The groups are shells around one centre, one inside the other: the same stretched ball of 5 dimensions in 7 sizes.
Known rows, each followed by its group:
[-33.5  55.1 -49.2 -26.2  19.5  19.9  13.6  33.0 -39.9  19.2 -11.0   1.3
 -39.4  37.4 -23.5 -19.7  43.9  28.9] => ved
[ 12.9  42.8 -56.8 -17.1  46.4 -24.8  -4.7  -7.8 -50.5 -17.8  16.6  53.6
 -27.5  42.8  -7.4   7.3 -20.6  36.8] => gebu
[-24.8  37.0 -47.9 -22.8   7.0  27.4   8.1  11.6 -47.7 -15.0   9.5  19.1
 -45.5  48.0 -19.1 -12.7  17.4  39.2] => ved
[ 13.5  48.8 -52.2 -54.2  45.2 -64.8  -3.0 -14.7 -58.4  24.8 -18.9  54.0
   7.4  11.1   4.9   9.9 -18.9  19.9] => ved
[ 34.0  38.2 -58.4 -29.1  62.6 -41.3 -17.3  -0.4 -57.6 -27.5  11.6  81.9
 -17.2  34.3   8.3  17.4 -42.1  34.3] => dovim
[-22.3  47.5 -55.0 -50.5  -0.1 -20.6  26.7   2.3 -56.0  22.8 -17.4   9.2
 -13.7  23.1 -13.1  -3.9  27.9  41.9] => dovim
[  6.3  47.3 -59.5 -18.2  49.5   0.2  -2.8  36.7 -46.6 -20.7   7.4  47.3
 -39.8  44.4  -7.2   1.5   3.9  40.8] => vufu
[ 20.5  34.8 -66.1 -18.9  30.9 -29.0   7.0 -12.9 -58.7 -39.0  26.7  57.7
 -28.6  47.9  -4.8  17.6 -26.0  59.6] => dovim
[-17.4  43.4 -46.5 -40.9  18.9  -3.7   4.6   7.9 -51.1  10.5 -10.2  25.9
 -23.2  29.1 -10.5  -8.8  12.5  26.8] => mel
[ -6.7  45.5 -63.7 -11.6  18.8  -2.2  20.2   6.8 -48.4 -19.5  18.6  22.6
 -41.6  52.0 -20.5   1.5  13.3  57.6] => morag
[-17.4  54.0 -67.3 -20.4   7.9 -12.2  36.3   9.6 -48.2   3.7   5.0   2.6
 -33.6  43.7 -25.0  -0.4  34.8  61.2] => ved
[ -4.8  63.5 -56.4 -25.1  54.6 -21.8   3.4  27.7 -40.8  23.6 -12.3  27.6
 -24.0  29.8 -13.3  -5.3  19.9  23.8] => vufu
[ -8.2  36.2 -56.5 -49.1   1.2 -20.6  19.2  -4.2 -61.9  -3.5  -4.6  30.0
 -16.2  28.5  -5.8   4.1   5.3  48.9] => morag
[ -5.3  56.8 -56.7 -47.5  31.4 -45.7  15.1   3.9 -52.3  33.4 -21.7  25.1
  -4.5  16.9  -7.8   1.7  14.9  30.0] => zor
[-22.7  53.1 -62.9 -24.7   5.3  -6.4  33.7  12.2 -47.6   8.7   0.0   0.4
 -32.8  40.7 -24.7  -4.4  38.3  55.1] => vufu
[ 12.3  52.5 -63.8 -24.6  44.0 -46.3  10.1  -6.6 -51.3   2.5   4.5  42.0
 -16.2  33.4  -9.0  10.9  -7.0  42.2] => morag
[ -1.5  38.5 -64.9 -34.3   8.8 -12.7  22.3  11.2 -58.8 -20.6   7.0  31.9
 -29.1  40.1  -8.9   7.6   9.0  62.2] => gebu
[-24.9  62.6 -53.7 -23.0  31.3  -2.5  15.7  24.9 -38.8  28.4 -11.9   4.1
 -31.7  34.6 -23.7 -14.3  39.6  28.6] => vufu
[ 18.9  46.9 -59.9 -16.9  58.7 -25.7  -7.4   9.9 -48.8 -18.3  12.8  59.2
 -28.7  41.6  -4.2   8.7 -17.8  36.6] => gebu
[-23.1  50.2 -44.4 -18.7  31.8  13.8  -0.4  13.5 -39.7   9.9   0.0  18.4
 -38.6  41.2 -20.5 -16.6  19.0  20.4] => dovim
[  8.4  51.3 -58.3 -50.6  40.9 -46.2   5.7  13.6 -56.4  16.2 -18.9  45.1
  -4.9  17.0   2.0   7.8   0.8  32.5] => zor
[-16.5  43.1 -51.3 -18.5  22.7  15.8   5.6  15.2 -45.4 -11.0   8.9  24.3
 -42.8  46.9 -18.1  -9.4  14.3  37.3] => mel
[ -2.1  39.6 -63.3 -29.9  18.4   4.3  14.8  33.3 -54.8 -27.4   6.5  35.5
 -38.5  43.7  -7.5   3.6  13.6  58.6] => ved
[  7.3  43.9 -70.1 -25.6  19.7 -29.3  23.9   1.9 -56.9 -18.9  12.5  34.7
 -26.2  42.2 -10.6  13.3   2.8  64.6] => morag
[  3.4  37.9 -51.9 -12.4  39.7   2.2  -8.1   2.0 -47.7 -27.9  20.7  49.4
 -40.2  50.0 -10.5  -0.3 -14.8  35.2] => zor
[-21.9  47.9 -57.1 -41.5   1.9 -12.5  27.5   6.8 -53.5  14.6 -10.0   8.4
 -21.7  30.0 -16.9  -4.4  29.4  46.4] => morag
[  0.9  36.5 -60.1 -39.3   6.6 -33.3  19.7 -21.6 -61.6  -9.6   6.8  34.9
 -15.4  33.9  -7.6  10.3  -6.8  53.4] => zor
[ 20.1  36.1 -50.7 -29.8  55.6 -18.3 -21.0   7.7 -54.0 -25.1   8.7  73.2
 -25.0  36.0   5.2   7.0 -31.9  26.5] => vufu
[  4.6  36.8 -53.7 -16.4  33.7  -7.5  -3.2  -7.8 -50.8 -25.6  20.3  48.2
 -34.8  47.5 -10.3   2.7 -16.9  38.9] => morag
[-28.1  48.6 -54.2 -18.4  12.2  21.9  18.3  24.1 -43.2  -0.8   3.6   5.5
 -45.4  47.0 -24.7 -13.7  35.7  43.0] => zor
[ -7.6  53.4 -62.5 -35.6  16.8 -42.1  27.2 -11.3 -53.2  19.6  -5.8  16.6
 -12.3  28.7 -15.9   4.4  15.5  46.4] => dovim
[ 30.7  46.5 -63.7 -21.1  62.9 -47.3  -7.1  -1.6 -53.4 -19.2  13.0  69.3
 -18.6  37.3   0.9  17.4 -31.0  39.9] => dovim
[-10.7  50.4 -49.1 -19.3  41.7   2.3  -3.1  16.9 -41.9   3.3   1.2  30.5
 -35.3  40.0 -15.0  -9.8  10.1  24.0] => mel
[-19.2  42.1 -46.8 -41.8  13.5  -1.3   7.0   7.6 -52.0   8.5  -9.5  23.7
 -24.2  29.7 -10.9  -8.7  14.1  29.3] => gebu
[ 21.8  35.2 -54.8 -44.0  37.4 -53.2  -4.8 -26.4 -63.0 -10.2   3.9  66.9
  -4.2  25.6   6.2  15.9 -37.5  34.3] => zor
[-25.7  46.8 -54.6 -30.9   4.0   3.7  22.7  10.3 -49.1   6.5  -2.6   7.1
 -32.5  38.4 -20.6  -9.2  30.6  44.1] => gebu
[  4.7  34.5 -49.1 -33.1  30.1 -18.4  -6.6 -13.8 -55.8 -14.4   8.2  52.8
 -21.5  35.5  -3.2   3.2 -21.9  30.7] => mel
[-24.6  57.3 -49.8 -40.9  27.1  -3.2  11.1  31.4 -44.4  31.0 -23.4  11.3
 -23.6  24.6 -15.1 -14.2  37.0  23.6] => ved
[  2.5  37.7 -50.6 -48.1  28.1 -20.0  -2.3   7.9 -58.2  -4.2  -8.3  49.4
 -15.7  25.5   1.7   2.9  -8.1  31.6] => mel
[-17.9  45.8 -63.7 -28.7   4.0   5.5  28.9  26.2 -51.8  -9.4   2.3  11.6
 -37.9  42.8 -18.2  -2.3  33.1  60.6] => vufu
[ 22.6  38.4 -60.8 -41.3  36.4 -52.6   2.1 -15.7 -62.6 -12.8   4.3  62.5
  -7.3  27.7   4.2  18.0 -28.5  43.2] => mel
[  9.7  48.4 -66.5 -37.6  33.4 -33.4  14.5  20.1 -56.5  -5.7  -3.9  42.2
 -18.6  30.5  -3.0  10.9   5.2  51.2] => gebu

New rows. What belongs after each?
[-12.6  52.9 -48.4 -46.8  33.4 -19.5   3.3  18.2 -49.1  27.6 -22.7  27.6
 -14.2  19.6  -7.0  -7.3  17.1  20.0] => zor
[-16.2  36.3 -45.0 -38.1  10.2  -4.1   4.5 -11.3 -53.9   0.7  -0.1  28.7
 -24.0  33.4 -11.3  -6.7   0.6  29.3] => vufu
[ 17.7  42.3 -70.0 -17.2  38.2 -18.2   9.9  18.5 -54.5 -35.9  19.1  51.8
 -35.7  48.2  -6.0  14.4  -7.4  61.7] => vufu
[ 19.8  38.1 -61.8 -20.7  40.8 -28.6  -0.4  -6.2 -55.6 -29.5  19.3  59.8
 -26.6  43.4  -3.4  13.4 -25.1  47.6] => mel
[ 20.9  46.0 -69.9 -10.8  46.7 -26.6   7.6   9.4 -51.3 -31.5  22.2  52.8
 -33.9  49.0  -7.9  15.1 -11.9  57.8] => dovim
[ 15.8  41.6 -64.9 -39.0  32.5 -34.3   9.3  11.9 -60.0 -16.9   1.4  52.7
 -17.8  31.7   1.1  14.4  -8.5  52.2] => mel
[ -7.5  50.8 -58.3 -46.4  15.6 -45.9  22.5 -13.0 -56.3  24.5 -13.5  21.5
  -4.9  21.0 -10.6   4.1  11.0  39.6] => vufu
[-10.8  58.8 -62.7 -20.7  31.7 -14.7  20.2  20.8 -44.1  11.0  -2.2  15.1
 -31.1  38.5 -19.6  -2.8  28.2  44.1] => mel
[ -7.7  56.6 -54.5 -50.7  31.2 -41.8  13.0   7.8 -52.2  36.0 -25.5  25.0
  -3.8  14.6  -6.7  -0.7  16.9  26.6] => vufu
[ 26.0  46.7 -68.4 -35.2  48.2 -48.3   5.9  12.3 -58.5 -14.1   1.9  60.6
 -14.1  30.5   3.3  18.9 -15.1  50.3] => vufu
[ -3.8  40.3 -57.6  -7.1  29.3  12.9   4.3  12.1 -46.3 -31.4  23.7  35.6
 -48.8  56.1 -17.2  -1.6   1.9  47.7] => zor
[ 32.5  46.2 -66.5 -31.9  54.1 -65.2   1.2 -12.0 -58.8 -10.6   7.0  66.9
  -7.1  29.5   3.7  22.3 -31.2  44.4] => ved
[-24.6  60.3 -62.8 -28.3  14.7  -7.4  31.9  27.3 -44.8  21.1 -10.4  -2.3
 -30.6  35.3 -23.6  -7.6  47.4  48.6] => dovim
[  8.8  56.2 -61.4 -47.0  42.0 -58.0  11.6   4.0 -55.1  24.8 -18.2  39.4
  -1.0  16.3  -1.8   9.3   2.4  33.8] => vufu
[ -2.6  25.9 -50.1 -50.0   3.2 -14.7   5.4 -13.6 -64.8 -18.0   2.4  46.2
 -17.1  30.5  -0.1   4.9 -14.6  42.3] => ved
[ 22.4  49.2 -58.0 -25.4  64.2 -39.6 -10.8   6.2 -50.5  -6.4   3.4  63.3
 -18.1  32.5   0.2  10.1 -22.0  28.7] => morag
[  8.1  28.1 -58.7 -54.2   4.8 -33.2  13.1 -12.3 -69.3 -19.9   1.2  50.8
 -10.6  27.5   3.9  14.3 -16.6  54.0] => ved
[ 16.2  49.1 -66.5 -33.4  45.5 -31.7   7.4  27.3 -54.6 -11.6  -1.4  51.2
 -21.7  32.5  -0.5  12.2  -0.4  48.9] => vufu
[ 15.0  34.0 -66.3 -14.6  25.9 -14.6   9.6  -3.2 -57.0 -44.8  29.0  51.9
 -37.2  52.9  -8.1  14.4 -17.4  63.3] => dovim
[ 21.3  48.0 -53.1 -46.5  57.6 -61.5 -10.7  -9.9 -56.6  13.7 -11.9  64.5
   2.1  16.2   6.6  11.6 -27.7  19.2] => dovim
[-18.7  58.1 -65.0 -29.0  15.2 -12.8  32.4  24.3 -47.3  15.4  -7.8   3.5
 -28.9  35.5 -21.3  -3.3  41.5  52.6] => vufu
[ 13.4  43.1 -62.3 -34.8  29.4 -49.1  11.4 -19.1 -59.0  -5.3   5.8  46.8
 -11.0  31.3  -4.4  14.1 -16.2  46.6] => gebu
[ 27.9  40.7 -63.9 -49.1  41.2 -60.4   2.9  -3.8 -64.7  -9.5  -3.7  66.8
  -2.1  21.5   9.6  21.1 -26.6  44.8] => vufu
[-11.9  45.6 -53.0 -25.0  18.8 -17.2  12.7 -16.0 -49.2   5.1   5.8  22.4
 -25.0  38.6 -18.0  -2.8   4.9  36.7] => vufu
[ 24.9  49.4 -58.3 -23.8  68.9 -39.4 -13.2   8.9 -49.8  -8.8   4.8  66.8
 -19.1  33.4   1.2  10.6 -24.1  28.0] => vufu
[-20.1  54.3 -52.8 -20.5  33.0  14.9   7.3  37.1 -40.2   6.1  -4.1  16.4
 -41.6  41.2 -19.2 -13.5  31.7  31.8] => zor
[ -0.1  39.8 -61.3 -38.0  18.0 -11.7  13.9  19.0 -57.7 -16.2   0.9  37.8
 -26.9  35.9  -4.9   5.8   7.1  52.9] => mel
[-20.1  44.5 -45.9 -46.5  19.3   3.2   3.9  24.0 -51.2  12.8 -17.5  25.0
 -24.1  25.8  -8.1 -11.1  20.7  25.4] => ved
[ 29.0  29.4 -56.7 -27.9  45.4 -32.5 -13.5 -14.8 -60.6 -38.9  20.9  78.6
 -21.4  40.1   5.8  17.2 -46.0  41.0] => dovim
[ 31.2  35.2 -67.5 -27.0  43.0 -35.6  -0.2   3.5 -61.2 -41.1  19.1  71.8
 -23.9  41.7   4.8  21.9 -30.8  57.2] => dovim
[ -4.8  58.0 -59.0  -3.7  50.7  -1.2   4.6  23.2 -37.3  -2.3  10.3  26.4
 -42.7  48.8 -21.1  -5.5  16.0  35.6] => dovim
[-10.8  56.3 -64.4 -35.9  15.9 -36.0  30.5   1.3 -51.8  21.3  -9.1  11.6
 -15.4  28.8 -17.0   2.8  25.5  49.0] => vufu
[ 24.5  48.1 -65.2 -46.8  42.6 -73.0   8.9 -13.3 -61.9   7.3  -7.2  57.0
   3.3  18.8   4.5  20.6 -20.5  42.1] => ved
[-19.2  59.9 -57.7 -22.1  29.4  -8.1  18.5  20.2 -41.7  19.6  -6.3   8.3
 -31.4  36.7 -22.3  -8.6  33.5  36.4] => gebu
[ 24.8  34.1 -59.6 -48.3  33.8 -51.1  -0.7 -12.0 -66.0 -17.4   1.8  69.0
  -5.4  25.1   9.3  19.2 -32.4  43.4] => morag
[  5.9  29.3 -57.5 -48.8   5.8 -34.2  12.6 -20.5 -66.9 -16.9   4.3  47.4
 -11.4  29.4   0.2  12.6 -17.3  51.2] => vufu
[-18.4  59.9 -58.1 -17.5  29.4 -10.1  19.1  13.2 -40.9  18.8  -1.9   7.4
 -32.1  39.4 -24.6  -8.2  31.3  37.4] => zor
[-14.2  46.1 -42.5 -41.7  26.4 -22.6  -0.1 -14.5 -50.0  24.5 -12.2  28.8
 -12.7  23.4 -10.5  -7.8   1.1  14.8] => ved
[  3.5  57.9 -62.6 -10.3  52.2 -20.0   6.8  16.5 -41.9  -0.5   7.9  33.1
 -33.4  43.5 -16.1   1.4   8.5  39.1] => zor
[ 13.7  42.0 -47.0 -45.5  53.4 -33.3 -18.0   4.8 -55.1   2.5 -10.1  64.9
  -9.8  21.1   6.9   4.0 -23.3  15.7] => vufu
[ 12.4  52.1 -54.1 -10.7  67.3 -19.5 -13.8  10.1 -42.1  -7.1  10.4  53.8
 -31.5  41.9  -9.0   1.4 -13.8  23.6] => ved
[-27.3  44.4 -53.1 -41.9  -5.2  -6.7  26.3  -1.5 -53.7  14.3  -8.5   5.3
 -22.8  31.0 -18.3  -7.5  27.9  43.3] => dovim
[  0.7  45.0 -58.1 -49.4  24.4 -30.0  11.2  13.5 -58.2   5.2 -13.1  38.7
 -12.5  22.9  -1.2   5.4   5.7  40.9] => mel
[-12.8  44.1 -57.8 -49.0   2.0 -30.1  25.8  -6.7 -59.1  13.5 -10.8  18.6
 -11.4  24.8 -10.4   2.7  15.6  46.9] => zor
[ 17.6  32.5 -57.8 -43.5  32.8 -23.4  -3.4  11.5 -62.6 -27.7   3.1  65.4
 -19.5  31.6   7.3  12.5 -21.1  45.0] => vufu
[  1.2  44.1 -67.3 -21.6  17.5 -21.0  23.3  -0.1 -54.2 -17.1  14.1  29.6
 -30.4  44.8 -14.4   9.0   5.9  61.5] => gebu
[-19.7  49.0 -43.5 -23.9  33.7   6.5  -3.3   9.3 -41.9  11.7  -2.9  23.8
 -33.1  37.1 -17.2 -14.9  13.1  17.4] => vufu
[ 26.0  39.0 -63.6 -35.2  40.4 -51.5   2.2 -13.5 -61.4 -18.8   9.4  64.5
 -11.1  31.9   3.5  19.6 -30.0  47.3] => gebu
[-24.7  47.0 -51.7 -50.2   5.0  -5.0  19.7  19.6 -53.4  19.1 -20.1  11.7
 -20.2  24.2 -11.9  -8.9  31.8  36.8] => ved
[  1.1  44.4 -71.0 -20.3  11.8 -24.7  30.0  -3.3 -55.3 -18.8  16.4  25.5
 -30.3  46.4 -16.5  11.4   8.6  68.8] => ved
